The groups are shells around one centre, one inside the other: the same stretched ball of 5 dimensions in 7 sizes.
In the rows, 128 means zero.
Known rows, each followed by its group:
[149 138 204 127 123 129 126 147 122  84 106 163 154 167 128 126 127 135] : K699
[156 125 188 124 119 148 134 119 118  76 124 151 161 164 141 120 128 129] : K720
[149 116 178 106  90 156 118 106  94  95 112 144 107 143 146  95  96  92] : K582
[186 138 161 138 157 136 141 140 103  93 107 135 197 172 155 162  45 149] : K195
[159 130 163 120 100 142 128  77 101  88 139 139 117 162 147 101 118 106] : K918
[167 124 177 133 149 161 152 144 107  93 116 137 204 156 156 150  82 150] : K582
[189 134 188 125 149 121 109 171 122  65  76 162 188 183 136 159  45 142] : K195
[170 129 185 133 146 146 141 144 121  75 114 150 201 171 145 148 100 151] : K562
[186 135 162 122 125 123 111 113 106  75 105 146 144 179 145 132  57 117] : K720
[159 144 166 124 117 127 126 121  86 120 107 137 118 154 146 123  61 112] : K582
[181 126 182 132 147 145 136 137 126  60 114 151 208 180 146 150  97 151] : K195
[159 137 194 131 147 138 138 179 105 109  87 150 182 153 142 152  64 145] : K699
[126 127 186 118  90 157 141  95  96 114 139 141 106 137 144  88 149 105] : K241
[193 122 155 113 118 135 104 104 102  65 103 143 141 176 151 127  42 106] : K699
[182 105 180 112 131 164 120 142 113  60  94 149 188 162 152 138  61 126] : K582
[144 137 191 135 128 147 153 125 115  98 134 146 169 159 142 125 144 144] : K562
[149 135 172 136 126 153 159 101 105 104 148 134 163 156 152 122 136 138] : K241
[186 142 184 135 164 122 126 181 114  85  79 153 203 178 141 172  35 155] : K241
[166 141 168 118 114 122 112 131  85 115  91 142 109 155 144 123  37 103] : K699
[178 142 177 123 135 117 111 154 102  94  81 151 148 170 139 144  35 124] : K562
[166 157 172 138 138 112 133 131 103 109 112 143 148 173 140 141  78 137] : K562
[176 131 192 140 170 147 149 176 126  77 100 151 238 173 146 172  81 172] : K195
[189 140 159 121 121 115 104 109 104  75 103 147 132 183 143 130  50 112] : K241
[136 158 208 140 130 115 141 151 119 109 116 161 150 166 124 129 145 147] : K195
[175 145 164 119 111 110 104 112  95  96  99 147 106 171 139 120  52 103] : K720
[144 120 190 112 102 155 125 130  99 100 105 149 126 141 142 106 100 107] : K918
[120 132 200 124  97 153 147 111 106 112 138 148 120 140 137  94 170 118] : K699
[190 117 163 113 125 142 109 122 105  65  96 145 158 171 151 133  41 113] : K918
[181 119 172 124 135 152 130 122 116  63 115 145 188 173 151 139  85 135] : K918
[171 135 179 119 129 128 113 157  96 101  79 149 143 159 142 138  35 118] : K918
[178 136 178 126 147 130 122 169 100 100  78 147 173 163 145 156  24 135] : K241
[161 155 181 129 118 104 115 124 109  96 108 155 121 176 130 123  95 121] : K720
[160 117 177 108  94 147 112  97 106  74 117 149 117 159 142  99 107  97] : K699
[179 107 168 111 117 162 119 111 108  62 111 143 163 162 154 122  74 113] : K582
[154 100 178 102  94 175 123 105  97  82 115 142 129 140 153  98  97  96] : K195
[146 154 176 127  98 111 122  93 100 108 130 148  90 167 133 100 124 107] : K918
[156 143 168 115  99 121 110 110  85 115 104 143  86 154 140 105  65  93] : K582
[166 133 188 113 114 123 101 149 104  89  79 159 124 163 133 124  56 108] : K241
[139 158 179 135 111 117 139 108  99 124 131 144 110 160 135 111 127 122] : K720
[143 141 175 131 110 139 145  93 103 107 145 139 129 157 144 107 141 123] : K562
[154 145 179 117 100 115 108 116  97 104 103 152  92 161 133 106  86 100] : K720
[155 157 172 134 116 111 129 102 103 106 129 145 118 172 136 117 112 122] : K562

New rows. What belongs after each?
[170 154 175 131 135 109 120 148  99 110  91 148 139 170 138 142  49 128] : K720
[185 110 154 121 132 168 137 105 102  72 123 130 186 162 165 135  65 127] : K195
[173 158 163 138 133 109 129 114 103 102 120 142 142 179 141 137  79 133] : K918
[140 171 187 141 118  99 135 120 107 122 127 152 112 170 126 118 133 131] : K699
[170 145 182 140 159 130 143 167 108 104  97 145 195 167 145 162  60 155] : K241
[153 123 182 131 128 164 155 111 115  84 141 140 183 158 151 125 140 142] : K582
[142 145 175 141 127 145 163 104 104 115 150 134 157 156 148 122 142 141] : K195
[153 146 166 134 116 131 142  91 100 107 142 136 130 163 146 115 120 124] : K720
[136 137 199 121 109 136 129 142 103 112 106 154 122 147 133 112 114 117] : K918
[162 153 178 121 105 101 103 117 102  98 102 155  94 174 129 113  83 104] : K241
[169 136 149 118  99 130 117  75  87  99 127 133  98 163 151 104  73  94] : K241
[133 125 209 122 116 156 141 149 113  99 113 156 156 144 137 117 137 131] : K241
[185 125 185 114 135 128 100 170 108  74  64 159 162 169 139 147  23 121] : K195
[193 127 180 123 149 131 113 161 117  64  81 155 192 179 143 158  38 139] : K582
[140 127 193 129 124 159 152 132 109 102 127 145 167 147 145 122 134 137] : K562
[178 152 159 127 126 107 113 123  91 108  97 141 122 172 143 134  36 115] : K582
[155 124 204 125 141 153 137 176 115  92  91 156 190 152 141 145  88 145] : K582
[136 126 178 116  85 153 133  78 100  98 144 142 102 147 144  84 151 100] : K241
[170 101 180 103 106 166 112 122 107  64 100 150 149 153 149 114  77 104] : K195
[168 137 185 126 123 125 119 126 119  74 111 157 152 177 135 128 104 128] : K582
[157 103 192 122 138 186 153 150 112  81 113 143 210 144 156 138 103 144] : K195
[177 107 180 114 137 165 125 159 103  79  84 145 188 151 154 144  39 127] : K241
[138 148 176 129 103 129 139  99  95 121 135 140 106 153 140 103 127 114] : K562
[149 145 176 132 112 131 139  95 107  99 140 143 129 166 140 111 137 124] : K562
[151 138 169 123 111 140 133 113  86 120 117 135 118 147 149 114  80 110] : K582
[161 121 169 120 120 157 136 122  92 102 113 135 150 147 155 124  72 117] : K720
[167 151 160 134 131 122 135 120  90 119 114 133 137 163 148 135  60 126] : K699
[148 136 204 127 135 138 134 176 109 106  89 156 167 152 136 140  88 139] : K241
[186 115 170 131 155 164 146 135 117  65 117 139 225 171 159 157  75 153] : K195
[137 151 177 134 111 132 147 101  97 124 140 138 119 153 141 109 134 123] : K918
[170 155 183 129 131 100 110 149 108  97  88 157 134 178 130 139  62 127] : K918
[169 129 177 109 104 128 100 121 102  81  94 153 112 165 138 112  66  98] : K582
[136 126 178 120  98 160 144  95  95 110 139 137 121 141 149  97 135 110] : K918
[159 159 177 133 120 103 121 119 105 104 115 151 119 175 132 124  97 123] : K562
[164 108 181 123 130 174 145 123 116  70 126 142 195 157 154 130 115 138] : K582
[167 111 186 104 112 153 108 145 101  80  82 152 141 150 144 121  55 105] : K699
[162 169 173 142 132  95 129 121 105 111 118 147 130 181 133 134  93 134] : K241
[140 152 202 131 125 119 131 158 108 116 100 157 136 157 128 128 108 133] : K582
[145 133 191 127 111 142 137 110 117  86 133 152 144 163 137 110 151 127] : K582
[157 142 174 120 111 123 116 127  90 114  99 145 108 154 140 117  63 106] : K720
[139 140 204 134 131 141 147 150 117 102 117 154 168 156 135 130 135 145] : K720
[152 147 195 130 137 125 131 170 103 116  88 153 154 155 135 142  73 137] : K241
[200 148 157 130 148 106 109 142 101  86  84 145 160 186 144 158   9 130] : K195
[152 151 203 136 141 117 132 170 118 101  95 161 166 168 128 144 101 148] : K582
